The rows are grouped in 2 different ways at once. Each group adds its own fixed numbers to the row, and there is some noise. The rows also spread widely along 5 directions, which tell nothing about the answers.
(in the rows, 128 means zero)
Some rows, each with its group in each grouping after it:
[201 141  96 133 133 128 121 137  88  88 116 142 125 121 153 144 117  95
 110  96 134  93 101 115 165 135  65  87 165] -> K_575 K_35
[188 114 136 111 102  96 100  99 109 102 136 135 141  87 139 118 144  98
 112  91 105  52 102  85 177 137 105  90 166] -> K_922 K_376
[191 120 129 114 125 105  97 129 109 102 127 153 148 100 163 135 138 102
 102 117 118  69  96 119 163 129 105 101 176] -> K_200 K_532
[180 102 161 108 149  98 101 131 139 118 134 162 154  86 145 120 150  73
 130 114 127  48 142 130 148  93  83  84 184] -> K_200 K_376
[177 122 123 131 139 116 100 136 108  82 160 138 125 108 127 144 165  37
 182  89 132  72 132 119 122  89 101 100 165] -> K_202 K_397
[174  96 146 146 127 119 127 121 136 128 115 165 142  90  95  99 112  85
 138 109 138  51 121 120 152 102  78  83 147] -> K_575 K_397
[181 142 127 149 121 120 142 135 108 125 124 133 131  96 100 142 108  59
 148 114 135  69 130  95 138 121  67  97 175] -> K_922 K_627
[194 132 142 109 121  94 102 127 127 112 125 169 131  81 133 119 147  97
 108  95 121  75 116 107 152  98  68 110 175] -> K_600 K_627
[198 155 111 131 130 113 114 144  82  95 155 125 107 121 133 180 141  45
 151  97 133  84 120  88 128 141  86 122 176] -> K_204 K_532
[187 128 139 109 158 104  82 160 126  98 150 172 116 104 154 129 157  75
 126  83 137  81 156 133 158  86  53 113 167] -> K_202 K_35
[198 167  93 117 133 124 125 133  73  91 135 125 117 110 148 180 142  46
 137  98 135  95 117 102 138 132  81  90 175] -> K_600 K_376
[201 116 118 110 149 117 103 119 120 114 110 171 147 108 156 135 127 116
 102 105 126  76 106 139 178 113  78  80 157] -> K_204 K_397
[171 148 125 143 139 129 128 132 107 121 122 137 118  98 118 139 112  75
 128 117 136  79 128 100 147 143  69 107 155] -> K_202 K_532
[184 103 108 105 138 115 104 112  84  97 113 157 174 108 158 147 150  80
 137 130 124  63 101 146 147 101 112  73 172] -> K_600 K_376
[199 114 140  89 136 100  93 112 116 118 106 173 158  90 166 117 140 128
  85 110 112  66 117 132 196 116  87  79 163] -> K_922 K_376
[183 120 127 145 142 119 144 127 104 119 129 141 153 107 103 149 115  52
 161 130 140  62 124 125 118 105  71  88 176] -> K_204 K_627
[204 138 125 116 123 103  93 135 120  93 142 157 121 111 139 130 146  73
 123  67 125  84 115 106 155 109  83 103 161] -> K_575 K_397
[187 134 116 118 128 119 117 124  93  94 131 138 139 101 140 150 150  64
 138 106 125  68 118 111 145 116  95  90 172] -> K_600 K_376
[181 105 148 109 146 114 108 127 118 124 111 174 162  89 132 129 143  85
 127 127 128  64 134 148 149  95  85  79 168] -> K_600 K_376
[187  99 143 129 114 107 109 110 134 106 123 155 141 101 117 104 129  99
 122  92 124  51 106 109 160 108  90  98 153] -> K_575 K_397
[179 122 115 144 130 117 120 148 101  82 152 131 120 118 114 148 139  32
 177 101 147  67 127 114 129 112  77  97 167] -> K_575 K_35
[171 100 149 126 150 116 120 116 122 132 114 155 161  85 126 112 125  89
 132 135 132  48 134 133 154 108  80  81 158] -> K_202 K_376

New rows, each followed by its group in each grouping:
[197 162 106 134 124 113 131 121 116 121 113 130 127  89 138 130 103 110
  75 101 131  85  93  75 168 153  56  95 177] -> K_200 K_627
[192 127 116 143  94 110 132  99 110 108 118 125 142  95 119 121 110 102
 113  98 119  60  75  79 154 145  85  94 169] -> K_575 K_627
[176 108 131 133 120 119 114 109 102 116 103 156 149  95 131 131 128 108
 114 132 126  63  99 119 165 132  99  91 160] -> K_600 K_532
[184 127 123 117 125 107  91 127 110  77 163 132 117 104 137 136 166  59
 148  66 118  70 113  99 141 105  99 113 163] -> K_202 K_397
[200 162 142 105 151 101 100 156 132 111 138 149 113  84 148 138 138  68
  95  77 133  82 148  96 163 117  49 108 178] -> K_200 K_376
[189 152 122 117 162 108 101 152 109 102 140 150 136 108 151 150 144  53
 155  97 139  90 135 133 124  86  60 108 185] -> K_202 K_627
[189 137 133 108 151 112  99 146 105 119 116 172 136 113 155 145 140  81
 122 121 140  80 136 143 156 108  89 101 170] -> K_922 K_532
[182 124 142 133 145 114 110 145 109 114 139 155 136 107 115 153 129  51
 153 115 131  69 135 127 135 113  82 107 164] -> K_204 K_532
[188 113 173 119 124  90 111 124 156 135 122 162 138  70 114 100 123  96
  94 101 122  51 146  99 174 120  58  96 172] -> K_200 K_376
[188 105 143 128 113 110 122  97 123 123 115 142 156  82 123 114 117  98
 109 103 115  51 105  95 171 135  88  80 160] -> K_575 K_376
[186 132 109 125 164 137 120 129  96 113  99 166 140 106 137 141 127  98
 118 125 139  88 112 141 155 102  78  70 158] -> K_600 K_397
[201 167 122 117 161 121 109 151 119 108 121 166 108 104 142 135 117  85
 100  72 138 101 132 118 163 112  45 103 155] -> K_575 K_397
[191 166 120 118 143 118 109 153 119 116 127 162  94  95 118 141 137  75
 115  75 139 101 139 104 151 104  45 107 160] -> K_600 K_397
[197 152 105 113 129 123 111 124 111 116  97 162 110  97 145 126 116 125
  67  88 123  99 107 106 181 129  58  92 144] -> K_600 K_397
[187 134 113 111 148 125 113 130  82 102 125 145 146 102 150 163 149  63
 138 111 132  82 121 134 139 102  89  79 176] -> K_600 K_376
[199 127 152 113 124  83  89 143 143 103 142 171 136  90 136 114 137  78
 126  74 125  74 129 114 147  90  64 112 177] -> K_575 K_627
[197 152 105 119 141 129 127 129  85 108 119 131 126 109 151 161 125  68
 126 108 130  82 118 107 158 133  88  89 169] -> K_922 K_376
[187 106 137 117 133  97  83 140 129  93 148 161 135 100 148 115 161  77
 134  92 126  66 133 121 167  99  79 109 169] -> K_202 K_35
[178 129 134 121 134 115 100 148 103 102 135 162 131 101 129 151 153  61
 145 114 141  78 136 127 127 100  92 109 173] -> K_600 K_532
[167 122 133 143 138 134 128 124 125 124 119 145 132  89  94 114 115  78
 142 118 139  63 128 107 145 115  68  87 145] -> K_202 K_397
[193 152 140 126 127 105 127 130 129 139 106 158 126  82 113 113 101 105
  91 104 127  74 127  93 174 125  46 101 168] -> K_922 K_627
[195 116  99 114 110 111  97 121  88  68 136 139 126 109 157 142 161  90
 125  91 124  77  95 104 166 127  96  95 173] -> K_600 K_35
[177 113 141 128 111 112 124 117 103 100 150 128 140  99 103 141 145  34
 177 101 125  44 137 104 130 111 114  93 175] -> K_922 K_376
[191 111 155 121 130  98  91 132 122 103 142 159 138 103 137 144 146  81
 131 104 119  61 126 111 153 118  88 112 173] -> K_204 K_532
[190 116 114 138 117 125 123 104 109 112 114 145 136  96 122 120 110 114
 105 101 130  73  86  97 166 139  82  82 147] -> K_575 K_397
[180 134 117 137 129 123 124 127 100 110 119 138 137 102 141 144 120  83
 120 129 130  73  93 106 150 146  97  98 173] -> K_200 K_532
[176  90 147 134 116 108 111 123 120 109 133 161 162 106 122 129 136  74
 145 121 130  52 113 124 138 113 111  95 162] -> K_575 K_532
[178 139 146 137 107 111 123 130 119 125 117 148 102  78  97 123 122  87
 106 102 124  70 128  71 153 142  69 120 158] -> K_600 K_532
